There are 10 hidden switches. A switch that is on adds its own fixed numbers to the row, and there is some noise. The rows also spread widely along 15 directions, which tell nothing about the answers.
Some rows, each with its switches (1 for on, 0 for off) after it:
[-0.90  0.06  1.52  0.96 -0.40  1.13  1.83 -2.11 -0.01 -2.72  1.02 -3.56
 -2.89  0.55 -0.85 -0.42  0.55 -3.32 -1.76  3.43 -1.91  0.22  0.20 -2.15
 -0.06] | 0 0 1 0 1 0 1 0 0 0
[ 3.00  2.80  1.01 -0.92  1.47 -0.54  2.65  1.57  0.99 -1.58 -1.53  0.53
 -0.85  1.08 -2.03 -0.18 -0.46 -2.45  0.45  1.71 -0.10  0.92 -1.75 -2.22
 -0.61] | 0 1 1 0 0 1 1 1 0 1
[ 0.73  1.24  1.67  1.36  0.22  0.10 -0.26 -1.21  1.50 -1.15 -0.19 -2.58
 -0.92 -0.94 -1.26 -0.07  1.85 -1.36 -1.24  4.21 -1.80 -2.33 -0.17  0.33
 -1.43] | 0 0 1 0 1 1 0 1 1 0
[-1.64  0.38 -0.66  0.47  0.23  1.13 -0.58 -0.55  0.81 -0.07 -1.87 -1.79
 -0.27  0.58 -1.20 -2.85 -2.36  3.68 -0.44 -2.23 -0.66  0.42 -1.59 -1.11
  1.79] | 0 0 1 0 1 0 1 1 0 0
[ 1.08  1.82 -0.34 -0.38 -1.87  0.78  1.34  0.59  0.30 -2.10 -1.59 -2.30
 -0.29  2.40  0.09 -1.09 -2.73 -0.72 -4.19  0.15 -0.43 -0.29 -1.19 -2.06
 -1.28] | 1 0 1 0 1 1 1 1 0 1
[-2.10  1.33  2.39 -0.84  1.87 -2.27 -0.16  0.45 -1.15 -2.36 -1.71 -2.90
  0.88 -1.31 -2.01 -1.27 -0.60 -0.45  1.33  4.29 -2.44 -1.83  1.02  1.83
  1.31] | 0 0 1 1 1 1 1 1 1 0
[ 0.67  0.87  2.02 -0.20  0.68 -0.32 -2.43  2.51  0.73  0.81 -0.70 -2.11
  2.44  1.26  0.94 -0.67  1.27 -0.70  2.12 -2.09 -0.76  0.52 -1.62  0.76
 -1.98] | 1 0 1 0 1 0 1 0 0 0
[-1.30  1.46  0.94 -0.06 -0.32  0.84  1.26 -1.70  2.41 -2.46 -1.59 -2.38
 -1.19 -1.20  0.64 -0.67  2.70  0.06 -1.66  0.72 -1.69 -1.10 -1.52  0.13
 -1.41] | 0 1 1 0 1 0 1 0 1 0
[ 1.22  1.18  0.12 -1.12 -0.29 -0.33  3.25 -0.21 -0.21 -2.53  0.03 -1.67
 -1.06 -0.82 -0.28 -1.85  0.53 -2.62  2.83  2.02 -0.30 -2.36 -0.54 -0.40
 -2.47] | 1 1 1 1 1 1 1 0 1 1
[-1.70  1.95  1.42 -1.01 -1.20  0.72 -1.22  1.05 -0.44  1.51  0.29 -0.12
  0.06 -0.22 -1.67  0.16  1.61  0.28  1.70 -1.83 -3.96 -0.47 -2.49 -1.61
 -2.18] | 1 1 0 0 1 0 0 1 1 0
[-1.44  2.62  1.27 -1.44  0.01  1.05 -0.26  2.60  1.37 -0.49 -1.93  0.65
 -0.11 -1.77 -1.35 -0.50  2.09  0.09  2.36 -1.84 -0.84  0.44 -1.51  0.77
  0.69] | 0 0 1 0 0 1 1 1 0 0
[ 2.36 -0.81 -1.29  0.32 -0.22 -0.16  1.43  0.96  2.00 -2.01 -2.13  0.09
  0.74 -1.46  2.96 -0.71  1.91 -1.17  2.42 -1.73  1.26  0.11 -0.89  1.86
 -0.28] | 1 0 0 0 1 1 0 0 0 1
[-0.46  1.43  1.33 -0.18 -2.51  3.39 -1.24  1.59  3.13 -2.21  1.31 -0.75
 -1.25 -1.74 -0.92 -0.27  1.49  0.39  1.47  0.52  0.42  1.72 -1.07 -0.67
  1.85] | 0 0 1 0 0 0 0 1 0 0
[ 0.83  0.53 -0.30 -1.23 -4.25  1.85  1.87  0.68  2.19 -3.57 -1.48  0.40
 -1.68 -2.69  3.50  0.22  3.61 -2.14  0.03 -0.40  0.05 -0.34 -1.91  0.48
 -2.94] | 0 0 1 1 0 0 1 0 0 1
[-1.48  1.42  1.77 -1.36 -2.83  0.49  1.00  0.21  0.46 -3.59 -2.30 -1.99
 -2.62 -1.93  0.19 -1.70 -0.48 -1.92 -2.16  3.43 -0.24  0.50 -1.85 -0.41
 -2.64] | 0 1 0 0 0 0 1 1 1 0
[-0.64  4.09  3.80 -1.10 -0.14  0.43 -0.33 -0.93  1.99 -0.25 -0.40 -1.18
 -2.06 -1.56 -2.84 -0.98  1.85  1.95  0.29  1.93 -2.20  0.05 -3.43 -2.78
 -2.41] | 0 0 0 0 1 0 1 1 0 0
[-1.89  1.11 -0.12 -0.01  1.16 -1.40  1.04 -1.52 -1.63 -1.23 -1.21 -2.00
 -1.16 -2.40 -4.71 -2.38 -2.04 -0.33  1.56  1.71 -2.62 -0.63 -0.12 -0.20
  0.41] | 0 1 1 1 1 1 0 1 1 0
[-0.76  1.02  1.98 -1.97  1.03 -0.13  0.82  2.37  0.99 -0.81 -2.44 -1.37
  1.02  2.07  0.97 -1.60  1.30 -0.43  0.55 -0.33 -1.32 -0.03 -3.04 -0.47
 -2.03] | 0 1 0 1 1 1 1 0 0 0
[ 3.91  1.34  1.22  3.60 -2.55 -0.14 -1.67 -2.20  1.70 -0.15 -0.66 -1.75
 -0.82 -2.23  0.31  0.64  1.39 -1.71 -2.75  1.27  0.63 -2.26  1.50  1.72
 -1.00] | 1 0 0 1 1 1 0 1 0 0
[ 4.38  0.92 -1.18  1.44 -2.90  0.81  1.39 -0.15 -1.10  0.43  0.16  0.54
 -0.86  0.94  0.37 -0.34 -1.23 -0.99  0.34 -1.59  1.43 -1.80  0.09 -1.41
 -0.67] | 1 1 0 0 1 1 1 0 0 0
[-0.74  0.21  1.02 -0.85 -2.76  0.72  0.50 -0.54 -0.73 -2.12 -0.40 -3.23
  0.27  1.17  2.53 -1.09  0.50  0.53 -1.41  1.40 -1.68 -3.02 -1.21 -0.28
 -3.12] | 0 1 1 1 1 0 1 0 0 0
[-0.23  2.79  0.12 -2.04 -0.11 -0.36 -0.13  2.45 -0.33  0.36 -0.30 -0.78
  1.77 -0.26 -2.50 -0.45  0.75 -0.16  2.96 -3.04 -2.61  0.44 -3.11 -0.70
 -3.69] | 1 0 1 0 1 1 0 0 1 0
[ 0.61 -1.15  0.86  1.77 -0.37 -0.85 -1.96  0.62 -0.85 -0.22 -1.73 -1.65
 -0.05 -0.74  0.52 -0.25  0.58 -4.62 -0.54  0.36 -1.56  0.97  0.36  1.41
 -0.61] | 0 0 1 0 1 1 1 0 1 0
[-0.15  0.09  3.44  1.55  0.95 -1.19 -1.53 -1.50 -0.66 -1.69 -0.41 -3.66
 -1.49 -0.73 -0.75 -1.67 -1.02 -2.56  0.32  3.94 -1.14  1.49  0.77 -0.49
  1.61] | 0 1 1 0 1 1 0 1 0 1
[-1.59  4.36  4.36 -1.09 -2.56 -0.17 -0.91 -1.48  0.82 -2.80 -1.11 -3.27
 -1.24 -2.90 -0.43 -1.23  0.51  3.22 -0.94  3.04 -0.72 -0.79 -1.04 -0.40
 -0.97] | 0 0 1 0 1 0 0 1 0 0
[-0.02  0.68  0.66 -1.28 -2.04  1.45  0.87  1.58  0.93 -2.13 -0.15 -1.77
  1.32  2.94  1.89 -0.88 -0.78  2.63 -0.88  1.75 -0.03 -1.71 -1.76 -1.23
 -0.15] | 0 1 0 0 1 0 0 0 1 0
[-0.42  3.09  2.20 -1.87 -2.30  0.59  0.60  2.88 -0.35 -1.45 -0.15 -2.37
  1.52  2.23  1.03 -1.06 -0.66 -0.35 -0.83  0.43  0.96 -1.57 -1.02  0.05
 -2.53] | 1 1 0 0 0 0 0 0 0 1
[-1.02 -0.23 -1.26 -0.18 -1.26 -0.37 -0.35  1.18 -2.91 -0.20 -1.10 -1.20
  1.40  0.50 -0.76 -0.97 -1.83 -1.43  0.53 -1.94 -1.71 -1.10 -0.15  0.84
 -0.84] | 0 1 1 0 1 0 1 0 0 0
[ 0.29  1.34  3.35  1.74  0.78 -0.32 -1.53 -1.64 -0.01  0.84 -1.13 -1.08
 -2.35 -1.08 -0.39 -2.07  0.10  0.46  1.40 -0.61 -0.43  2.10 -0.15 -1.73
  2.64] | 1 1 1 0 1 1 1 0 0 0
[ 0.24 -0.53 -0.18 -0.90 -1.07 -0.59  0.91 -0.46 -2.65 -0.97 -0.76 -2.08
 -0.38  1.05  0.88 -3.08 -2.97  1.39  1.70  0.57 -0.49 -0.03 -2.13 -2.08
 -2.45] | 0 0 1 0 0 0 1 0 1 1
[-0.26  1.42  3.29 -0.04  2.20 -1.52 -2.05  1.95  0.34 -0.24 -1.50 -1.16
  0.94 -1.37 -0.70 -0.35  1.54 -1.55  3.08  1.33 -1.51  0.40  0.31  1.62
  1.39] | 1 0 1 0 1 1 1 1 0 0

New rows, each followed by its switches (1 for on, 0 for off):
[ 1.28  1.41 -1.90  2.16 -0.79  1.40  1.18 -1.44  1.18  0.25 -1.09  0.31
 -0.85  0.08 -2.13 -0.10 -0.63  0.61 -2.98 -2.57  0.23 -0.58 -0.22 -0.55
  1.36] | 0 1 0 0 0 0 1 0 0 0
[-1.05  2.27  2.49 -2.16 -0.24 -1.27  0.12  1.86 -3.78  0.22 -0.10 -2.14
  1.23  1.34 -0.19 -1.40 -0.53 -0.54  3.95 -1.07 -1.86 -1.34 -0.79 -0.58
 -2.08] | 1 1 1 0 1 1 1 0 0 0
[-1.50  1.09  0.49 -0.38  2.45 -3.34  1.70 -0.53 -2.77 -0.93 -2.82 -2.14
  0.46  0.38 -2.15 -1.58 -2.86 -1.40 -0.63  2.22 -3.10 -0.80 -0.03 -0.34
 -0.71] | 1 1 1 0 1 0 0 1 1 1
[ 2.45  1.75  1.21  1.46 -1.58  0.73 -2.87  2.08  1.22  0.21  0.28 -1.02
  0.44 -0.33 -2.96  0.03 -0.63 -3.35 -0.67  1.63 -0.15  0.21 -0.22  0.36
 -0.66] | 0 1 1 0 1 1 0 1 1 0
[-1.02  0.46  1.64  2.24  0.13  0.07 -0.87  0.27  1.34  0.34 -3.43 -1.15
 -0.49 -0.82  1.08 -1.50  1.43 -1.39 -3.09  1.31  1.39 -1.90  0.68  3.26
  0.31] | 0 1 0 0 0 0 0 0 0 0
[ 1.04  2.31  4.01  1.45 -0.73  2.74 -2.38 -0.21  3.14  0.83  1.08 -0.85
 -2.23 -0.03 -0.91 -0.54  2.46  0.58  0.11  1.29  0.08  0.56 -1.38 -1.89
  1.29] | 0 1 0 0 0 1 1 1 0 0
[-0.89  2.70 -0.25 -1.69 -0.49  0.04  1.48  1.03  1.56 -2.04 -3.09 -2.12
  1.43  0.37  0.16 -0.57  0.49  1.54 -1.50 -2.19 -0.89 -1.47 -1.98  1.11
 -1.63] | 0 0 0 0 1 1 1 1 1 0
[-1.47 -0.71  0.10  0.58 -0.48 -0.70 -0.39 -1.54 -1.38 -3.43  2.07 -4.26
  0.04 -3.99 -1.78 -0.51  0.75 -3.42  3.15  2.68 -2.06 -0.38  1.30  2.58
 -1.57] | 1 1 1 0 0 0 0 0 1 0
[-0.46  2.12  0.71  0.82  3.54 -0.57  3.78 -1.99  0.01  0.33 -2.84 -3.29
 -2.24  1.40 -1.35 -2.89 -0.01 -1.59 -0.95 -0.63  0.31 -2.19 -0.32 -0.15
 -1.82] | 1 1 1 0 0 1 1 1 0 0
[-1.14 -1.73 -0.12 -0.17  1.99 -0.46  0.92  0.27 -0.60 -0.42 -1.30 -1.95
  1.12  1.99  0.61 -2.59 -1.21  2.65  2.07  0.49 -0.81 -0.33 -1.75 -0.65
  0.69] | 0 0 0 0 1 0 0 0 0 0
[-0.48  2.56  1.58  0.96 -1.03  2.34 -0.14  1.44  2.12 -1.03  0.56 -2.46
 -2.18 -1.16 -3.19 -1.58  0.30 -5.19 -0.23  1.22  1.53 -0.56  1.08  0.79
 -0.05] | 1 1 1 0 1 0 1 1 0 0
[ 0.71 -0.17  1.76  0.46 -0.84 -1.23 -0.73 -0.75 -2.49 -0.59 -0.40 -3.52
 -0.29 -0.13  0.55 -3.60 -2.48  0.53  2.11  2.05  1.00 -1.13 -0.21  0.04
 -1.60] | 1 0 0 0 1 1 1 0 0 0
[ 0.29 -0.16  2.70  0.47 -1.46 -2.04  0.93 -0.98 -3.36 -0.24 -2.61 -0.41
 -2.20 -2.20  3.63 -0.38  2.15 -3.07  2.23 -0.50 -0.71  0.24  0.31  0.78
 -1.60] | 1 1 0 0 0 1 0 0 0 0
[-2.59  4.98  1.56 -1.65 -2.45  1.07  1.18  0.18 -0.34 -1.45  0.23 -1.80
 -1.52 -1.20 -4.42 -1.40 -0.32 -1.12 -1.10  0.40 -2.00 -1.05 -0.91 -1.50
 -1.37] | 0 1 1 1 1 1 0 0 1 1
[ 1.31  0.98  1.88  1.45 -3.73  0.39 -0.42 -0.91 -1.78 -1.22 -0.59 -1.85
 -2.10 -1.47  1.90 -1.24 -0.64 -1.95  0.76 -0.23  2.50 -0.09  1.94  0.86
  1.45] | 0 1 0 0 0 1 1 0 1 0
[ 0.49 -0.91 -0.06 -0.24 -1.51  0.69 -0.66  2.36 -0.86  1.87 -2.12  2.00
  0.10  1.49  1.88  0.04  0.95  0.35  1.56 -2.38 -2.87  0.01 -2.16 -1.74
  0.04] | 0 0 1 1 1 1 0 1 1 0
[ 2.73  1.49  1.28  0.04 -0.09 -0.26 -0.02 -0.03 -0.88  0.61 -0.49 -0.82
 -1.18 -0.05 -1.15 -1.49 -0.62 -0.59  3.26 -1.44  0.14  1.27 -2.07 -2.06
 -1.86] | 0 1 1 0 0 1 1 1 0 0
[-1.44  2.09  0.64  1.11 -1.63  2.17 -1.37  0.46 -0.07  0.66  1.23 -2.36
  0.12  2.27 -3.66 -0.93 -2.03 -0.40 -3.38 -0.23 -0.99 -1.15 -0.12 -1.31
  0.73] | 0 1 0 0 1 0 1 0 0 0
[ 0.71  0.44 -1.73  0.00  0.32 -0.62  3.00 -1.41 -1.39  0.35 -1.83  0.54
 -0.14 -0.07  2.01  0.06  1.75  1.35  2.53 -4.93 -2.05 -0.68 -1.17 -0.82
 -0.53] | 1 0 1 0 0 1 0 0 1 1
[ 1.42  0.56 -1.38  0.65 -1.90 -0.45 -0.25  0.03 -1.33 -1.48  0.88 -2.01
  1.75 -1.87 -1.82 -0.63 -1.74  0.68  1.96  0.13  0.37 -2.81  1.36  2.43
 -0.33] | 1 0 0 1 0 1 0 1 0 0
[-0.34 -0.34  0.31  0.26  1.95  1.47 -2.11  1.49  2.38 -0.58  0.24 -2.59
  1.10  1.78 -1.92 -3.15 -1.59  0.39  1.65 -1.53 -0.25  3.17 -2.52 -1.37
  1.59] | 0 1 1 0 1 1 1 0 0 1
[ 1.68 -0.44  0.30  2.26 -1.08  0.61 -1.49  1.32  0.01  1.74 -1.05  1.01
 -0.60 -0.90  0.42 -0.67  1.25 -2.44  0.79 -0.30  0.17 -1.05  0.36  1.00
  0.11] | 1 0 1 0 1 1 0 0 0 0
[ 0.33  2.76  2.38  0.70 -2.51  3.05 -0.28  0.02  1.62  1.10  0.97 -0.23
 -1.80  0.66  0.65 -0.76  1.90  2.29  0.12 -1.27  0.71 -1.75 -0.24 -1.84
  1.06] | 1 0 1 1 0 0 1 0 0 0
[ 0.14 -1.65 -1.30  1.30 -1.34  0.97  0.45  0.12  0.94  0.66 -2.65  1.20
 -1.96 -1.71  0.77 -2.26  1.15 -0.98 -0.54 -0.67 -0.52 -0.66 -1.89  0.22
 -1.51] | 1 0 0 1 1 1 0 0 0 0
[ 0.20 -1.64 -2.72  0.09 -1.63  0.08  0.19  1.98 -1.50 -0.61 -1.11  0.10
  1.03 -0.68 -1.57 -1.41 -2.06 -1.98  0.52  1.73 -0.81 -2.76 -0.92  1.61
 -2.32] | 0 1 0 0 1 0 0 1 0 0
[ 0.53  0.25  1.66  0.49  1.00  0.19  0.72  0.05  1.05 -1.76 -1.35 -1.57
 -0.10  1.67  1.13 -0.54  0.52  0.57 -1.31  2.08 -0.70  0.49 -0.95 -0.87
  1.27] | 0 1 1 0 0 1 0 0 0 0
[-1.10  0.14  1.81 -0.66 -1.19  1.05  1.24  1.66 -0.93 -0.29 -1.61 -1.56
 -1.08  2.72  1.85 -1.77  0.08 -0.74 -1.26  1.00 -0.47 -0.67 -1.32 -1.37
 -1.21] | 0 0 1 1 0 1 0 0 0 0
[-1.16  1.57  2.07 -0.90  1.27  0.08  0.03  0.47  0.80 -1.63 -0.04 -3.71
  0.20 -0.97 -1.16 -3.34  0.30  0.37  2.99  0.98  1.17 -0.65 -1.16  1.46
 -1.61] | 1 1 0 0 0 1 1 0 0 0
[ 0.36  1.36  0.26  1.19 -0.53  0.59  0.30 -0.42  0.86 -2.21 -1.01 -1.24
 -2.50 -2.47 -3.52 -1.44 -0.97 -3.90 -1.65  1.48  0.33  2.27 -0.22 -0.17
  0.15] | 0 1 1 0 0 1 1 0 0 0
[-2.73 -0.20  1.70 -0.60  0.28  0.14 -1.31  0.95  0.59 -0.68 -0.73 -2.28
  1.13 -0.88  1.36 -0.34  3.45 -1.04  1.32 -0.38 -3.00 -0.96 -1.42  1.91
 -2.15] | 1 0 0 0 1 0 1 0 0 0
[-3.62  1.55  4.47 -0.15  0.95 -0.84 -2.48  1.09 -1.30 -0.06 -1.84 -4.65
 -0.88 -1.14 -1.14 -2.98  0.43 -4.08  1.65  1.45 -0.90 -0.12  0.49  2.25
 -1.02] | 0 1 1 0 1 1 1 1 1 0
[-0.25  1.44  1.36 -0.98 -2.44  0.94  0.21  0.74 -0.04 -2.40  1.31  0.59
 -1.23 -3.57 -0.46  0.27  1.92 -1.78  3.92  2.13 -1.03 -1.02  0.16  0.46
  0.23] | 1 1 0 0 0 0 1 1 0 1
[-1.20  0.66  1.60 -0.96 -0.30 -1.32  1.56 -0.69 -1.03 -1.20 -4.22 -2.55
 -0.97 -0.31  3.59 -2.87 -0.34  0.90  1.36 -1.77  0.59 -0.84 -0.91  0.72
 -1.17] | 1 1 0 0 1 0 1 1 1 0
[ 1.02  0.85  0.84  1.44 -2.04 -0.40 -1.14 -1.83 -0.50 -1.06 -1.98 -1.83
 -1.40 -3.17  0.53 -2.66 -1.18  2.02  1.08 -1.47  1.97  1.67 -0.42  0.55
  0.53] | 0 0 1 0 0 1 0 0 0 0
[-2.38  1.41 -2.39 -0.56  0.93 -0.51  3.32 -0.32 -1.21 -1.73 -2.23 -1.22
  0.39  0.42 -3.08 -1.62 -2.53 -0.79 -1.37 -1.75 -1.31 -1.07 -0.14  0.26
  1.03] | 0 1 0 0 1 0 1 0 0 1
[ 0.40  2.29  4.60  2.20  1.11  0.22 -2.54 -0.69  2.73  0.46 -1.22 -3.73
 -0.99 -0.43  0.08 -2.18  1.07  0.88 -0.55  1.50  1.43 -0.05  0.71  0.98
  1.39] | 1 0 1 1 0 1 0 1 1 0
[-0.93 -0.53 -0.42  1.19  4.18 -1.43  0.86 -1.50  0.14  1.25 -2.24 -2.08
  0.11 -0.71 -1.63 -1.79  1.83 -1.64  2.92 -3.52 -1.98  0.80 -1.70  0.88
 -1.57] | 0 1 1 0 1 0 0 0 0 0
[ 0.98 -1.23 -1.92  1.91 -1.88  0.51  0.23 -2.05 -3.44  0.49  1.04 -2.79
  0.18  2.50  0.07 -1.83 -4.02  1.02 -0.38 -1.98  0.20 -1.27  0.42 -1.45
  0.00] | 0 0 0 0 0 0 1 0 0 1
[-1.78  3.43  4.02 -1.97  0.17 -1.72  0.03  1.82 -1.81 -0.52 -0.90 -1.46
  0.77 -0.32 -0.76 -0.43  1.06  0.28  2.78  1.08 -2.48 -0.79  0.06 -0.10
  0.21] | 1 0 1 1 1 1 0 0 1 0
[ 1.89  0.28 -0.65  1.48 -0.99  0.59  1.16 -1.64 -0.30  0.37 -1.36 -0.89
 -0.05  2.36  1.27 -0.67 -0.77  2.77 -2.59 -1.37 -0.17 -1.38 -1.37 -1.50
 -0.26] | 0 1 0 0 0 1 0 0 0 0
[-1.33  0.09  3.17  0.11  1.02 -0.19 -3.19  1.94  1.76 -0.13 -0.73 -1.81
  0.29 -3.22 -0.23 -1.36  3.05 -2.47  4.27  0.20 -0.46  1.65 -1.26  2.79
 -1.28] | 1 1 0 0 0 0 0 1 0 0
[ 0.75  1.00  0.30  1.81 -2.56  2.54 -0.57  0.15  1.98 -0.34  0.08  0.18
 -1.45 -1.78  0.32  0.19  2.31 -0.90 -0.31  0.25  0.40 -2.90  1.36  1.37
  1.93] | 1 0 0 0 1 1 1 1 0 0
[ 1.31  0.21  0.07 -0.19 -1.44 -0.27  0.90  0.51  0.58 -2.74 -0.58 -0.49
  0.03 -1.27  0.13  1.01  1.02 -1.22 -0.23  4.84 -1.99 -2.44 -0.38  0.37
 -1.39] | 0 0 1 0 1 0 0 1 1 0
[-2.50  0.34  0.41 -0.51 -1.02  1.22 -1.62  3.97 -1.49 -0.07  0.60 -0.82
  1.19  0.02 -3.08 -1.11 -1.32 -2.20  2.37  0.99 -0.89 -1.07  0.89  1.59
  2.00] | 0 0 0 0 1 1 0 1 0 0
[-0.77  3.12  1.83 -1.15 -1.85 -0.11  0.39  0.94 -2.50 -0.54  1.05 -1.99
 -0.42  0.51 -3.08 -0.83 -1.69 -0.92  0.31  1.58 -2.18 -0.60 -0.68 -2.23
 -1.86] | 1 0 1 0 1 1 0 0 1 0
[ 3.48 -0.46  1.21  2.87  1.38 -0.35 -0.23 -0.67  1.10  0.31 -0.79 -1.51
 -1.26  0.30 -0.29 -1.50 -0.06 -2.42  0.08  2.77  1.90 -0.06  0.05  0.00
 -0.61] | 0 0 1 0 0 0 1 0 0 0
[ 2.07  2.77  1.75 -0.31 -0.39 -1.64  2.00 -1.83 -0.66 -2.76  0.70 -3.01
  0.09 -0.23 -0.72  0.57  0.39 -1.52 -0.10  1.95 -1.67 -0.63 -0.49 -1.14
 -2.40] | 1 1 0 0 1 1 0 0 0 1
[ 2.32  1.18  0.50  0.76  0.76  2.56 -0.41  0.68  3.43  0.56  1.06 -1.01
 -0.73  1.01 -1.58 -2.28  0.69  0.77  2.29  0.47  1.06 -1.18 -2.07 -1.61
 -0.25] | 0 0 1 0 1 1 1 1 0 1
[-3.12  2.88  1.02 -1.20  3.45 -0.07  1.52  0.51  2.38 -0.77 -1.50 -4.58
  2.55  1.14 -0.68 -1.98  2.39  1.72  1.12 -2.07 -0.90 -3.16 -1.15  2.61
 -1.79] | 1 1 1 0 1 0 0 0 1 0
[ 1.30  1.92  2.43 -0.97 -0.78 -0.52  1.02 -2.19  0.01 -2.54 -0.44 -3.01
 -0.31  0.71  2.48 -0.08  1.38  1.06  0.55 -0.68 -2.04  0.75 -2.12 -2.47
 -1.68] | 0 1 1 0 1 1 1 0 0 1
[ 1.85  3.45  1.37  1.27 -1.60 -0.11  0.55 -1.63 -0.87  0.49 -0.65 -0.04
 -2.40 -1.81 -1.48 -0.50 -0.16 -0.78  1.10 -2.59  0.84  1.11  0.33 -1.53
  0.67] | 0 0 1 0 0 0 1 0 0 1
[-1.60  1.76  0.45  0.34 -1.09 -0.01  1.30 -1.11 -2.24  0.42 -1.84 -1.65
 -0.36  1.53  1.08 -1.35 -1.65  2.71 -0.14 -2.03 -0.62 -2.67  1.21 -0.73
  2.49] | 0 0 1 0 1 0 0 1 1 1
[ 1.44 -0.17  0.36 -0.35 -1.26  0.56  0.60 -0.29 -0.41 -1.64  0.69 -3.40
 -0.26  1.04  1.12 -2.76 -2.05  0.85  3.05 -1.49  1.34  1.05 -1.11 -1.52
 -1.18] | 1 1 1 1 0 0 1 0 1 0
[ 0.43  1.16  1.94 -0.96  1.49 -1.69  1.02  0.98 -0.76 -1.75 -0.44 -1.89
 -0.21  0.13 -1.95 -0.79 -1.46 -1.34  2.89  2.36 -1.69  2.02 -0.86 -1.98
  0.13] | 1 0 1 0 1 0 0 1 1 0
[-0.74 -0.04 -1.42 -1.55  0.30 -0.20  0.52  1.48 -1.40 -1.47 -0.18 -1.19
  1.26 -0.61 -2.61 -1.63 -1.35 -0.63  3.05 -1.60 -1.56  1.22 -2.43  0.04
 -1.75] | 0 1 0 0 0 1 1 0 0 0
[-0.73  1.51  3.62 -0.21  0.05 -1.31 -2.10 -0.02  0.60 -1.93 -2.09 -4.13
  0.23 -1.86 -0.09 -1.98  0.27 -1.02  0.31  1.10  0.02  1.01 -0.80  2.09
 -1.58] | 0 1 0 1 0 1 1 1 0 0
[ 2.50  0.59  1.79  0.92 -2.75  0.51 -1.78  0.78  0.66 -0.64 -0.03 -0.28
  0.15 -1.62  1.59 -0.74  0.99  0.29  3.07 -0.53  1.71  0.09  0.25  0.96
  1.63] | 0 1 0 1 1 1 0 0 0 0
[-0.55  3.26  2.45 -0.91  1.30  1.15  1.89 -0.09  2.99 -1.77 -0.58 -1.18
 -2.21 -0.36 -2.00 -0.50  2.48 -1.00 -0.01  2.16 -2.11 -0.41 -1.69 -2.04
 -0.25] | 1 1 1 0 1 1 1 1 1 0
